The rows of a group lie close to one hidden flat surface of 13 dimensions, which may be shifted away from zero. Surfaces can cross.
Known rows, each followed by its group:
[ 41 -25   8 -19 -31   0   9 -26  23  18 -19  21 -22 -64  10   8] -> Z955
[-27   7 -17   2  13  32   6  37  -8  -3   6 -17 -17  26  19  11] -> Z235
[  3  10 -27 -16  11   9 -12  77   5   8  11 -14  19   1  33 -52] -> Z365
[ -4  18  28  24 -72  27 -13 -38   8  11  23   0 -14  -2  17  45] -> Z307
[-27  16  65  25  15  -2   4 -40 -20  14 -50   6  12  22 -19  16] -> Z955
[-11  33   9  -4 -23  -1   6  29   3   2  24   4 -28 -35  -6  10] -> Z307
[ 16  11 -26 -25   4  33  17 -28   0  62  15  25  22 -48  27   5] -> Z955
[-14  11  -7 -16 -25 -10  -4  -3 -47  -3 -11   7   7 -16  23 -28] -> Z365
[ 47  11   1  -2  -3 -37  38 -36 -15  -1   4  10  15 -48  40   2] -> Z365
[-12  12  28 -17 -13  23  13  -9  14  -9  -6 -42  19  34  -2   3] -> Z307
[ -4   0   8  -2  20  22  -7  55 -22  11  18  17   8  17  16 -24] -> Z307
[-21  10 -14  28 -26 -11  -1   3 -53  11  -4 -11  -4 -11  16   7] -> Z365
[-21   8  32  20  -5  22  -4  -5 -16  29  -9  57  18 -12 -26  25] -> Z307
[  3   6   7 -29 -22  -9   3 -15  22 -17  15  12 -41 -34 -16 -34] -> Z235
[-10 -26   4  10  18   1   1  15  -4 -14 -19  -5  -5  16 -16   9] -> Z365
[ 38 -28  10  32 -14 -19 -15 -40  19  40  22 -13   5 -28  14  45] -> Z235
[-24  21  -7 -10   6   0   3   7 -22  -8   2 -12   3  13  24  -4] -> Z365
[  6 -12  13   3  26  14   1  27  23   2 -24   4   2  17 -17  16] -> Z365
[ 47  -3  21   9  -6  -9  24  -1  25  12  21   0  -8 -31  15 -30] -> Z235
[ 28 -37   8   0  -9 -28   0 -22  23 -44   4  36   5 -21  28 -10] -> Z955
[ -6 -15   2 -37   5  17  22   0  25 -20  35 -77 -17  42 -34 -11] -> Z955
[ 47 -36   7  -8 -18 -12   6   3 -24 -20   4   4  -4   1   1 -16] -> Z955
[-37  36 -10 -15  25 -22 -46  -6  10  -9 -42   2 -18  22  12 -29] -> Z365
[ 32  -5  12  19 -18 -25 -14  18  -7   2  32  18  16 -12  -7   2] -> Z955
[  3   2 -41  -3 -35   3   7  53 -66  -3 -60  21  11 -22  32 -24] -> Z235
[ -9   6  -3 -14  19   2 -26  40  51 -14 -35 -10 -24  15 -15  17] -> Z235
[  5  25  11  24 -11  12 -43   5  48  43 -25  18 -37 -22  15 -18] -> Z307
[ -5  -2   1  19  -3   7   3 -16   7   6 -16  12  12  -1  14  10] -> Z955
[-17  16 -12  15 -18  20  10  -6   2 -13 -15  17 -14   2  -8  -1] -> Z235
[ 36 -36 -13 -21   6 -24 -30   1  23 -40 -16 -11 -22  20  22  -8] -> Z365
[ 21  35  53  -6   9 -25  -4  -4 -20  12  14  -3  19   0  16  13] -> Z235
[ 27 -29  18   2 -46   3 -38 -41   7   3 -11  17 -53   0 -10   0] -> Z955
[-18  31  -5  31 -39   1 -18 -33   8  16 -25  -4  50   2  16  -5] -> Z365
[-16 -22 -37 -52 -33  21  -2 -35  -8 -50 -33  48  22 -12  27 -24] -> Z955
[-12  50  -3 -25 -12  -1  -2  26 -46  -7  44  30  -8   1 -21   4] -> Z365
[-14  27  14  27  35 -21 -16 -17 -10  24  26   0  14  22  14 -21] -> Z235
[ 15  -3   2  11  37 -29  -9  -5  10  20  10  32  10 -22 -21  14] -> Z307
[-28 -30  24  10 -17  -5   1 -28 -18  12 -25 -27   9  -8  -9   1] -> Z307
[ 10 -16 -10  45 -10 -21   4 -16  -5 -14 -53  30   5 -15  15  13] -> Z955
[ 11 -50 -15 -12 -39 -31 -49  -5 -32 -18  -2 -20 -52 -12   8  22] -> Z235
[ 57   2  22 -10  -8  48  -3  42  28   7 -14  50   5  24 -25 -45] -> Z307
[ 20 -18 -54 -23   9 -36 -37 -11 -11 -29  25 -22  26  30  -5   9] -> Z307
[ 64  39  78  -8 -33  -1  41  13  13 -22   0 -15  -4  14 -27 -15] -> Z307
[-21  49  11 -16  19 -33 -22 -17   2 -14 -50 -24 -18  12  35  -9] -> Z235
[ -7 -13 -20 -29 -21   7  -1  28  -9 -11 -27  35  15 -29 -49   0] -> Z307
[  6  33  14 -23 -20   3  -1  31   4  -4 -23 -13 -26 -13   1  18] -> Z365
[-26 -20   4  -2 -31  16  -5 -28  -3  -8   1  32   8 -23  38   5] -> Z955
[ 16  20 -24  36 -17   1  -1  28  30 -19  23  29   6  11 -38 -29] -> Z235
[ 10 -28  -5 -43 -41  13  -6  11  14   0   2 -37 -26 -27  26   2] -> Z307
[  0 -28  21  12  11   1  -7 -10   8  27 -26  24  22 -18 -13 -10] -> Z235
[-40 -13 -68  19 -35  39 -38  35   8   3 -22  28   4   7 -49  13] -> Z365
[ -6  29   7  15  16 -22  -3  35  20  28   8  -5 -10 -34 -22   7] -> Z955
[  1   5  -3   0   4   4 -29 -31  27  24 -44  31  -1  -2 -38 -21] -> Z307
[  5  61  14 -69   6  15  17  16  17   4  18 -11  47   4 -18  -7] -> Z955
[-39  -3  25 -27   7  -3  23  -2 -29  14  27   1 -29 -44 -28 -13] -> Z365
[ 34 -51  -5 -16  37   3  68 -30 -43  50  22  24  71 -54 -11 -17] -> Z955
[ 16  20   3  37   5 -29 -25  24  72  15   8  22 -10 -34 -37   2] -> Z307
[ 12  44  -5 -15 -33 -28 -18   6  -8 -38   1  12 -47   0  -3 -41] -> Z235
[ -4 -32 -26 -16 -10 -16  21  -4  28 -51 -14 -34 -27 -15   5 -21] -> Z235
[-18 -28 -10  -4 -17  23  44 -46 -23  -8   4 -30   4  -6  30  43] -> Z365

New rows. What belongs after each?
[  9 -14  41 -29  -3   7 -65   4  -2   5 -12  29 -44  22 -20   6] -> Z365
[-22   4 -27 -11  42   9   0 -40   3  23   3   0   6   1  16  18] -> Z307
[ 21  11  24 -15  39 -18 -18  -4   0   3   8  36  -8  12  -8 -35] -> Z955
[-20  35  19  20  16  -1   7   5  39  18   0  -9   7  -2 -26  27] -> Z365
[-30 -11   2 -20   4  -2  36 -11 -12  -1  -5 -18   1 -32  -9   1] -> Z955
[ 32   5  -4 -26  -7 -16  -1 -10 -15 -20  17  19  21   8 -28  28] -> Z307
[ -2  51  -6 -40  21 -22  30 -16  15 -13  10   8  29 -34  19   4] -> Z955
[  2  28   2   0 -34  26   6  -5  10  11  18  -8   7  -3  11   5] -> Z235
[  6   3 -25 -14 -43 -12 -16   7 -15 -21 -20   2  40  -8   1  80] -> Z307
[-15 -19 -28  10 -10   2 -24 -21  18  25  10  12 -10 -16 -47  -9] -> Z955
[-21  15  -3  31  19 -10 -20   9 -18  39  -6  -4 -17  -4  20  -1] -> Z365
[ -3  10  -1  13  56 -17  37  13  23 -11   5   7 -15 -15 -10  24] -> Z235
[ 27  23 -21 -10  22  31  11 -21  28  40  -7 -14  27  28 -30  -1] -> Z955
[ 16 -36   6 -21   7   2 -19 -33  43   6  26  18  -4 -12 -16  -9] -> Z365
[-68  16 -34 -14 -29  25  -7   1  30  -5  -9  15  38 -23 -21   8] -> Z955
[ -8 -11 -31 -44  11  17  40   1  -5  21  -5  -9   7 -40 -10 -16] -> Z955
[-43  29 -39  10 -10  -6 -24  37  19   7 -48 -16   8 -11   7 -40] -> Z365
[ -2  20  -9 -49  -9   0  16  47  11  21  21 -11 -29 -72   2  -6] -> Z955
[-24 -46 -51  61 -12  -2 -12   9  27  -9  -3 -20  16  22 -63   1] -> Z955
[ 30 -25  -9 -28  -9  14  42  16 -22   4 -15 -17  15 -18  -2 -13] -> Z955
[ 13  16  68  25  -5  18   9 -62 -27  22 -10   8  11  46  -3 -10] -> Z307
[ 26 -24 -43 -43 -12   5 -15  11  -1  11  -9   8 -26 -43  27   6] -> Z307
[ 12  -4  -1   2  35  -4   0 -16  25  25   2  28  -6 -23   6 -15] -> Z955
[-21   3  12 -38   8  17  28  39 -32 -30 -14  16  -7  10 -33  12] -> Z365
[ 31   2 -67 -14 -35   5  21  41 -21  16  31 -26  35 -28 -24   0] -> Z955
[ -1  16   0 -21  -9 -17 -17  -4  -6 -25   3  23  -6  -3   3 -15] -> Z955
[ 27 -33  -6  26  -9  28  16  -2  -4  -2  -7 -15  16  29  27  10] -> Z955
[-13 -15 -26   0  -7  33  18   4  43   0 -21   1  28 -14  12   3] -> Z955
[ 11 -19   6   1   5  -6 -42 -11  18  19  18  -4 -16   8   3 -23] -> Z307
[ 15 -12  27  16  -7   7  21   9 -34 -13 -54  32  19   6 -29  38] -> Z365
[ 20 -51  17 -21 -12   7  40 -13 -21 -21  18 -57 -22  11   4  -7] -> Z955
[ 11  16   9 -51  20   5  49 -20  27 -30  -8 -22  -7 -12  31  18] -> Z365
[ 28  10  23  -9   5  17  12  11 -19   9   5  41  11   1 -10   7] -> Z307
[ 17   8  -9 -14   0  -6  10   2  10  -1 -25   1 -26 -21  16  -4] -> Z955
[-11   8  -8   4  31  37  -2 -30  52   5  14   4  -5  24  55   1] -> Z955
[ -1  -1   3  14  10 -10  38   7  40 -23   4 -17  70  -3 -12  15] -> Z955
[-12  -1  -4 -16  27  27   4 -31   4  17 -13  24   3   1  15  13] -> Z365
[ -5 -30   8 -12  -1  52  42 -10   0  10 -11  -4  27  -7  63   8] -> Z955
[-29 -21  -2  35  16  14  12  61 -13   4   5  -7  40   7   9   6] -> Z307
[  3  24   2  -3  14  15   1   8 -82  53 -47 -20 -13  35 -61 -16] -> Z955
[-22  23 -18 -23 -12 -36 -55   7  -5 -13  20 -12  19   9 -13  20] -> Z235
[ 30 -16  31  15  -1 -30  -9  22  27   3 -18 -14  -9 -16 -19  -4] -> Z365
[-28  47 -45  27   7   1 -15   2   9  26  -1   5  47   6  16   0] -> Z235
[  0  12   4   7 -20 -11 -14 -55  42   8 -25   1  17 -17   1   2] -> Z365
[  0   0 -24   3  -4 -38 -27 -16  16 -40   1  31 -15  -8 -12 -18] -> Z955
[ -6 -47   3  17  15  10  43  29 -12  -5  -7   0  26 -21  36  -5] -> Z955
[ 11 -26 -20   3 -23   3  12  11 -19 -27 -57  24  16  -5 -16  15] -> Z365
[ 13   5  67 -31 -15   0  28 -24 -12 -19  35 -31  -2   3  53  20] -> Z955
[ 20   3  -7  10  11 -39 -36 -16   5   4  39  19 -23  -2 -34 -19] -> Z955
[ 15 -11   8 -10 -38 -12  -2  -8   2 -11   7 -12 -15 -16 -22   6] -> Z955
[ 13 -14 -44 -19  13  33  -7   2  30  -2 -18  34  -4   0   3  26] -> Z365
[-21 -26  26 -12  11   6 -21  -7 -64  15   7   1   1  25  34 -34] -> Z365
